The same things were measured in two ways. Each way mixes the same 9 hidden numbers, adds some noise and spreads widely along 5 directions of its own, which tell nothing about the thing.
(in the rows, 128 means zero)
Some things both ways: the first way, then the second way.
[137  76 120 172 117  88 125  37 107  68 139 159  92  41 132  88 130 145
 132 106]
[155  97 102 121 142 169 118  83 155 177 141 132 183 144 176 121]

[159  97 146 110  86 160  77 140 207  95 159 159 133 167 131 147  97  84
 155 149]
[114  78 140 147 140 146  82 122 134 115 132 133 140  86 134 162]

[123 106 165 160 124 142 126  94  90 110 151 143 104 131 134 120 113 147
 113 102]
[137  94 154 114 116 125  90  99  95 115 154 117 112  87 111 176]

[ 96 114 169 150 116 129 137  95 106 118 115 124 116 142 123 110 115 116
 110 131]
[ 87 149 162  97 151 104 153  84 130 126 135 125 123 127 139 109]

[148 123 119 125 107 131  57 135 167 142 156 146 162  96 121 157 109  94
 131 161]
[156 121  94 157 103 101 122 127 140 121 122 115 130 155 155 129]

[155  97 157 149 157  89 154  77 126 119 105 151  97 104 114  77 105 120
 112 127]
[161  93 135 150 104 110  66 103 122 118 120 138 126  90 168 114]

[115 144 177 154 119 101 121 125 119 100  94 144 117 116 117 139 135 114
 102 154]
[122 113 136  82 145 120 141 112  96 103 153 112 115  62 124 135]

[113 134 121 133 113  81 124 124 101 159 136 118 173  70 138 158 131  74
 125 129]
[148 123 123  90 170 109 134  56 110 166 158 162 154 141 159 103]

[144 101 161 121 129 111 122 107 114 121 146 168 109 124 114 147 132 114
 131 120]
[125 108 139 116 145 122 122 120 119 139 102 115 151  97 111 113]

[123 131 128 112 143  89 111 113 164 137 135 110 179 120 111 132 103 106
 145 154]
[134 168 129  91 124 132 159 128 107 140 139 116 127 149 104 117]

[128 137 127 113  89 146  79  91  81 161 150 123 114 109 139 182 138 115
 114 132]
[141 159 108 158  99  96 107 136 147 121 142 109 120 141 156 128]

[115  83 134 164 152 110 112 103 133 112 107 160 159  81 116 112 100 111
 123 169]
[117 134 122 136 156 101 139  84 132 134 140 153 155 125 154 139]

[ 91 102 130 166 104 133 105 124 129 121 122 138 186 124 104 122 105 103
 113 180]
[104 138 141 134 150 110 107  95 124 110 139 154 109 102 137 194]

[115 135 130 153 117 159  36 112 107 139 158 155 155  78 122 164 115 145
 111 158]
[123  87 106 142 105 149 139 107 181 133 151 145 161 111 169 169]

[178 189 100 137 152  58 130 116 149 129 134 110 180 118 129 150 116 125
 105 124]
[149  84 123 150  79 169  81 177 141 117 146 108 130 118 120 129]

[ 92  46 142 147 121 134  73  85 141  69 107 151 121  63 122 125 118 106
 145 185]
[ 94 144 129 157 117 126 106 138 191 125 132 104 126 145 160 135]

[ 98  94 152  99  89 146  94  96 203 119 147 137 130 165  98 129  95  88
 154 158]
[ 75 124 152 131 137 138 128 106 175 126 100  95 136 100 143 161]

[139 156 119 143 102 169  55  78 126 160 154 132 109 120 123 167 108 134
  79 126]
[193 108  78 138  74  67 120  93 116  98 151  74 101 135 190 109]

[128 108 178  79  98  54 113 137 143  99 131 127 132  80 119 135 160  78
 183 166]
[101 137 123 152 126 159 134 163 133 112 122 110 154 105 108 164]

[114  71 217  98  56 148  89 127  72  62 163 135  59 114 155 152 174 119
 176 126]
[120 137 146 105 123 141 114 162 100 112 153 108 101 114  87 147]

[138  94 146 131 115 117 146  87 137  84 139 159 120 140 142 110 109 117
 150 116]
[125  87 127 166 130  86  64 128 196 137 119 149 119 153 155 114]

[149 142 132 135 108 109 120  78  71 127 145 126 109 125 122 144 146 150
 102 112]
[103 186 140 106 120 165 163 166 137 145 110 106 148 150  99  96]

[122  51  82 134 165  99  97 106 175 132 128 148 195  69 112 165  90  65
 140 168]
[ 89 143 160 153 149 148 105 111 159 169 110 112 180 155 128 124]

[109 110 179 106  56 122  67 148 137 101 159 133 132 101 129 139 149  97
 169 166]
[122 103  88 152 143 113 158  93 119  90 157 133 148 112 157 193]

[ 95  84 139 187 179 110 143  78 142 101  77 149 141 109 104  94  83 118
  95 163]
[123 164 174  61 127 101 108 117 134 153 119 120  83 134 124  68]

[161  97 159  82  86 116  78 112 136  96 184 125 111 118 131 137 142 121
 181 136]
[123 123 113 151 103 172 133 173 161 130 114 122 155 162 127 110]

Other things, the second way, with their names:
z_412: [174  98 115 160  82 106  66 157 113 116 131  91 100 146 103 156]
z_233: [143 119 149 127 122 118  46 147 123 124 141 125  92 114 132 109]
z_823: [144 172 117 132 109 119 167 121  62  92 112  76 140 137 138  84]
z_875: [135 187 141 121 153 127 120 139  78 154  84 135 140 150  77 141]
z_117: [135 138 112  99 125 124 161 129 124 123 105 133 124 106 118 141]
z_43: [128  92 129 123 130 112  79 142 134 111 168  98  99  92 124 147]
z_414: [120 157 124 131 135 122 181  82  93 119 137 133 165 153 144 128]
z_129: [ 95 164 151 151 147 106 137 126  90 103 113 118 136 143 105 132]
z_297: [114 124 177 116 166  99  19 142 138 155 137 156  85 107  99 135]
z_671: [144 156 111 123  96 133 150 145 120 113 127  77 132 152 156  56]
z_950: [137 102 104 125 113 149 159 101  91  96 184 116 152  75 135 192]
z_784: [153 117 108 115 126 100 139  94  97 114 152 127 119 114 123 174]
z_136: [103 110 134 163 143 120 120 119 151 127 128 119 163 163 149  91]
z_87: [217 100  75 118 104  82  88 122  73 103 167 128  83 111 140 147]
z_843: [168 111 116 148 121 102  35 156 140 138 118 171  81 116 104 200]
z_359: [177 130 117  89  98 114  96 105 126 122 188 132  87 129 202  45]
z_955: [182 105  84 153 111  80 121 102  66  92 174 124 111 131 110 208]
z_640: [110 100 160  94 147 166 114 120 142 155 114 124 153 112 125 102]
z_665: [122 110 134 118 137 145 112  99  99 117 196 107 137  98 128 176]
z_673: [160 119 147  42 174 143 110  54  94 182 163 163 148  63 149 109]
z_872: [105 103 128 163 125 163 106  94 201 161 142 136 179 156 183 139]
z_852: [154 126 123 129 116  95 101 143 116 122 106 116 102 146 112 117]
z_762: [107 207 112 178  91  71 170 157 130  74 123  78 115 205 154  48]
z_413: [110 174 197  54 135 121 107 148 111 154  81 111  80 121  77  81]
z_788: [121 174 143 111 137  99 128 116 112 134 116  92 112 139 112 125]
z_424: [158 160 128  82 102 145 170 122  94 147 119 131 132 185 119  80]
z_6: [ 93 153 154 120 141 173 102 142 190 180 108 150 157 108 121 158]
z_732: [172  80  99 173  81 112  48 173 185 125 125 148 114 112 154 123]
z_559: [103 202 128 130 138 136 156 116  72  98 171 107 127 114 115 205]
z_173: [121 133 155 144 100 130  37 194 141 121 164  99  79 128  87 155]
z_218: [ 99  98 102 125 134 116 174  82 207 136 161 119 171 143 205  87]
z_354: [ 93  80 159 149 115 149 124 146 134 117 136 129 149 162  92 133]
z_904: [122 170 140  61 174 145 154  98 115 168 138 173 139 119 127 118]
z_644: [ 69 188 167 148 164  61 135  90  97 108 123  99 131 114 111 156]
z_116: [180 104 110 118 101  70 125 128 103 117 104 185 102 118 113 129]
z_73: [117 147 121 183 117 117 110 101 137 115 133 107 154 131 171 156]
z_789: [123 145 135 107 142 143  72 126 127 131 178  81 107  49 124 190]
z_639: [131 122 105 138 137 115 150 124 100 112 138 126 154  97 117 163]
z_455: [ 93 127 146 145 123 190 116 150 168 149 116 125 169 136 117 147]
z_123: [134 123 147 119 100 132  83 151 103 107 169  71  83 148 108 129]
z_106: [126 137 147 126  75 104  98 179 189 139  89 105  76 199 111  92]
z_444: [122 182 133 148 101 131 119 161 126 126 120 110 113 169 103 146]
z_371: [124  47 110 140 153  94 130  74 122  92 165 140 145  99 166 137]
z_473: [133 108 128 162 114  94 115  98 103 109 129 109 134 136 128 172]
z_380: [139 157 120 166 126  26  72 114 176 138 117 136 101 141 170 111]
z_269: [ 85 179 173 107 135 137 119 165 142 134 117 132  99 181  95  93]
z_514: [131 117 122 146 136 133 124  92  93 111 161 148 150 105 135 195]
z_182: [111 168 157 113 124 148 117 116 135 167 134 108 139 148 109 159]
z_228: [117 159 126 119 148 131 151 136 107 135 117 133 147 120  87 155]
z_946: [160 129  86 144 122  68 154  93  82  84 163 100 120 154 156 118]
z_315: [ 83 117 148 170 147  99  93 154 119  79 133 123 104 131 100 150]
z_934: [166  74 110 138 161  72  54  80 139 147 170 181 119 122 160 153]
z_196: [116 123 164  65 143 127 120  93 146 148 139 141 112 116 156  73]
z_35: [ 86 117 160 116 159 143 134 100 134 131 101 116 138 147 123 130]
z_463: [173  90 111 190  68  81  60 126 135  94 112 108 107 120 166 139]
z_267: [ 87  98 143 100 152 146 156 138 188 150 118 173 152 138 116  97]
z_409: [115 186 145 103 154 159 163  94  82 152 114 130 171 124 118 147]
z_49: [119 125 119 137 134 121 112 142 148 123 146 107 121 153 134 125]
z_119: [102 153 148 113 153 140 109 132 156 166 109 154 133 127 106 166]
z_271: [111  72 145 124 131 194 115 119 117 102 152 157 151  71 144 155]
z_977: [143 106 128  91 125 134 116 110 139 137 158 109 120 140 160  67]

Some of these things the first way, each followed by its name:
[128 124 224 106 142  75 119 174  82 159 149 157 144  76 110 105 137 112
 161 153] : z_116
[127  98 114 161 135 116  93 123 170  75 117 115 171 107 136 157 105  99
 120 152] : z_123
[114  31 157  94  98 151  66 107 129 100 172 128 121 105 120 125 121 109
 190 159] : z_444
[128 128 106 186 115 109 141 109 137 107 134 126 183 152 102 122 104 125
  91 128] : z_35
[ 99  80 123 140 153 100 111 109 179 125 104 141 178  99  98 131  92  76
 132 175] : z_788
[135  54 128 173 101 192 123 104 109  70 131 195 113 156 160 160  99 103
 116 123] : z_297
[ 81  87 165 166 135 100 122 105 111 100  89 136 128  73 117 116 126 101
 112 165] : z_196
[161 112 138 133  78 188  86 109 105 126 190 164 106 175 131 158 118 138
 114 103] : z_852
[119  61 158 141 109 136  95 166 113  72 130 143 163 135 122 167 134 100
 147 176] : z_315
[150 123  75 154 111 165  74  87 163 156 140 136 160 136 121 155  79 107
  86 151] : z_73
[129 116 162 110 142  86  98 134 250 114 119 156 177 125  82  84  81  84
 166 201] : z_117
[157 109 106 129 165 107  82 138 202 123 150 150 199  99 119 158  84  94
 140 154] : z_412
[141 123 119 112 121  73 115 140 203 164 134 115 188  92 110 119  92  45
 144 160] : z_409
[138 138 131 130 114 125  93 136 123 135 178 130 179 126 127 150 112 131
 139 130] : z_955
[120 126 176  91  72 151  88 120 119 137 184 129 116 146 131 144 131 118
 155 119] : z_784
[128 116 157  89  86 106 116 161  93 161 156 101 159 139 123 174 147  72
 148 137] : z_129
[112 102 105 176 125 115 105 114  41 131 113 132 162  81 120 193 150 111
  80 149] : z_233
[131  90 147 119 127 102 110 120 136 112 141 156 153 113 108 129 120 111
 154 157] : z_228
[134 136 143  87 117  56 104 107 136 144 120  88 126  83 113 152 151  84
 138 156] : z_671
[134 119 175 133  88  93 120 124 100  90 136 109 120 121 112 108 153 131
 137 145] : z_271
[130  56 124 156 111 161  54 118 176  59 133 166 145  98 135 153 105 106
 142 180] : z_49
[123  65 175 122 102 143  79 107 121  83 149 135  96 111 125 123 130 122
 155 153] : z_946
[141 120 100 143 130  94 105 103 120 126 145 132 176  91 117 153 122 122
 121 143] : z_455
[ 86 121 171 120  96 117  73  85  74 108 129 126  98  58 141 167 162 123
 132 150] : z_218
[163 122 128 185 157 143  94 148  76 102 164 148 174 119 140 165 111 164
  98 115] : z_354
[128  93  98 122 122 141  68 111 209 131 137 175 180 104 117 153  80  73
 143 181] : z_6
[139 124 129 173 168  88 123  92  79 150 117 146 138  71 104 119 118 135
  80 137] : z_463
[111  94 164 130  66 143 107 100  96 108 147 144 103 119 133 118 134 109
 144 137] : z_904
[131 119  75 170 133 185  70  90 161 164 135 173 164 136 115 178  72 101
  73 148] : z_673
[158  72 139 173 115 152 134  57  49  67 149 160  68 134 145 123 132 175
 103  87] : z_136
